The first 5 rows are patterns. Each new row is the sum of 2 different patterns, raised or lowered, with some noise. Before adding, each is slid sideways (what falls off one end comes back at the other) and multiplied by a number that may be negative. Names go in the order of the patterns.
Some rows, each with the names of its patterns after it:
[ 27  -4  -8 -20  25 -20  23  18 -14 -26  14  11 -23  -2   1  -8  12  13
  26   0 -17  28  -7  20 -25  15  23  11  14   3   0  22  19 -23  20   7]
silaf
[-14  16 -22 -22  10  19 -24 -12  -4 -22  -2  15   9  22   8   8  -5  13
  19  23  22  -9 -15  -4  17  11 -14 -26   0   2  11 -22   8 -18 -25   7]
ved
[-21  28  -1 -11 -15  -9  22  -6   4 -12   6 -19  -7  -3 -18  25  11   9
  18  21 -14   8   3 -17  -6 -24  27  -7  23 -14  19  26  21   6 -23  16]
banu
[  3   6  -8  11  10  -4 -11 -28 -14  14 -27  21 -10   7 -20  18  12   6
 -28   0  27  15   6  -1  27 -12   8  19  -4   4 -23 -16 -19 -23  22  12]
Favi
[ 12  17 -22 -18 -12  20 -12   5  -4  -4  -5  27   4   6  26  14  12  -9
  14  18  22  20  -3  16 -17 -23  28  11  18  17 -24 -27  14 -10   6  14]
Muvog

New rows. What belongs after each?
[-26 -12  11 -56 -19 -35   1 -28 -23 -38 -18 -44 -11 -21  -2 -36 -49   7
 -48  -1 -29 -48 -10 -23 -61 -51 -46 -27 -16  -6  -6  -7  -6  -8 -29 -19]
ved Favi
[-30 -14  -7   0 -17 -23  14 -14   2 -11 -13   3 -13   9  -7 -14 -44 -20
   9  -8   8  -6 -48 -46 -24 -33 -21  -6 -19 -20 -49 -47 -21   5 -27 -28]
ved Muvog
[ -4   6 -18  -1 -10   1 -27 -17  -8 -17  14 -15   5 -24  10  15  25  12
 -13   2   3  21   7  28   0  -5  13 -12  -2 -16 -27 -17  12  -1 -13  18]
ved banu
[  4   3 -11   0   2   4   2   0  21 -19 -38  16  14  28  13 -31 -39  23
 -20  13  25   3  21 -36  -9  -4   9 -29  15  -2  -5   3  23 -10  -5   9]
ved Muvog
[ -6  41  -9  20 -14  15  11   2  -7  16  38  12  18   3  34  -2  16  11
   0   7 -26 -14 -17  -9  19   8  -4   4   1   8  25  16 -18 -23 -15  10]
Favi Muvog
[-29 -18  19 -16 -10  -6 -15 -18 -39   8   6   4   4 -25   3 -27 -40   1
 -24 -11   6 -55 -30 -11 -21 -24   6   0   1 -54 -35 -13   9 -26 -14  -5]
Favi Muvog
[  8 -44 -30  15  18 -28 -22   4 -36  -6  15  -3  14 -15 -10 -24  -9  21
  18  13 -13 -26  -6  13  -1 -27 -47 -17   1 -13 -16  -7 -22 -44   8 -14]
ved Favi
[-49 -45 -19 -39  18  -3 -18   8 -11 -29 -46 -25 -10  17  -9 -44 -18 -30
  -2 -18 -11 -53 -19 -37 -48 -34 -42   5 -25 -30 -27 -25 -26 -28  -1 -10]
banu Muvog
[-12   5 -12 -11 -11 -23   3  28  -2 -10 -17  19  30  17  -8   8   9  -9
  27  38  -6  10   5  22  20   2 -15  17   2   8  32  -7  -3 -11   3  -7]
silaf ved
[  3 -14 -29 -53 -35 -48  14 -14 -49 -21  -7 -38 -61 -55 -10  -7 -37 -35
 -20 -46 -19 -26  -2 -38 -13 -10 -68 -47 -40 -23 -32 -51 -54 -41 -12 -18]
Favi Muvog
[  9  32  27 -11  21  -7 -17  20  33 -13  16  38  20  20  31  -9   4 -12
  -1  25 -30  35 -13  50 -11   1  17  12  13  -4   0 -20  50  -9  -2 -23]
silaf banu
[17 20 23  8 48  9  6 36 33 -3  0 21 16  8 39 19 55 22 17 14 27 37 41 28
  5 26  9 33 17 15  9 35 10 43 -6 20]
silaf ved
[-28  20  11  19 -22   4 -21   3   9  15 -12 -25 -32 -37  -8 -11 -20 -49
 -27 -27 -20 -31 -18 -17 -19 -28 -35 -13 -47 -15  18  -5 -28 -30 -29 -45]
ved Muvog
[ -2 -48 -10 -25 -15 -46 -16 -36   2 -35 -42 -29 -14 -33 -32 -24 -36 -29
  -1 -30  -5   8  -1   2 -33 -38 -31 -40 -11 -20 -44 -12 -21  19 -15 -45]
silaf Favi
[-34 -36  -7 -22  15 -43 -20 -17   8 -18 -25   2 -28   0 -34  12   1 -24
 -19 -23 -20 -24 -20 -36 -19 -33 -37 -12 -20   4 -53 -26 -53 -23 -28 -30]
ved banu
[ 15  20  -8  28   5  17   9  13  17  35 -11  41   6   8 -11  33   5 -11
   4  31   5  -1   7  22  10 -20  34   1   8  -2  16  40  27  33  27  -6]
silaf Favi
[-36 -27  10   0   4 -15 -47 -42   0 -22 -25 -26 -12  -8 -29 -47 -24 -19
 -43 -13 -32 -14 -39 -16 -14  -5 -19 -18 -15 -41 -14   1   0   6 -18  -4]
ved Muvog
[32 36 17 17  4 17 37 31 20 -4 10 42 24 37 17 23 25 31 43 45  1 34 32 46
 41 16 29 33 36 40 35 28  0  8 -2  4]
ved Favi
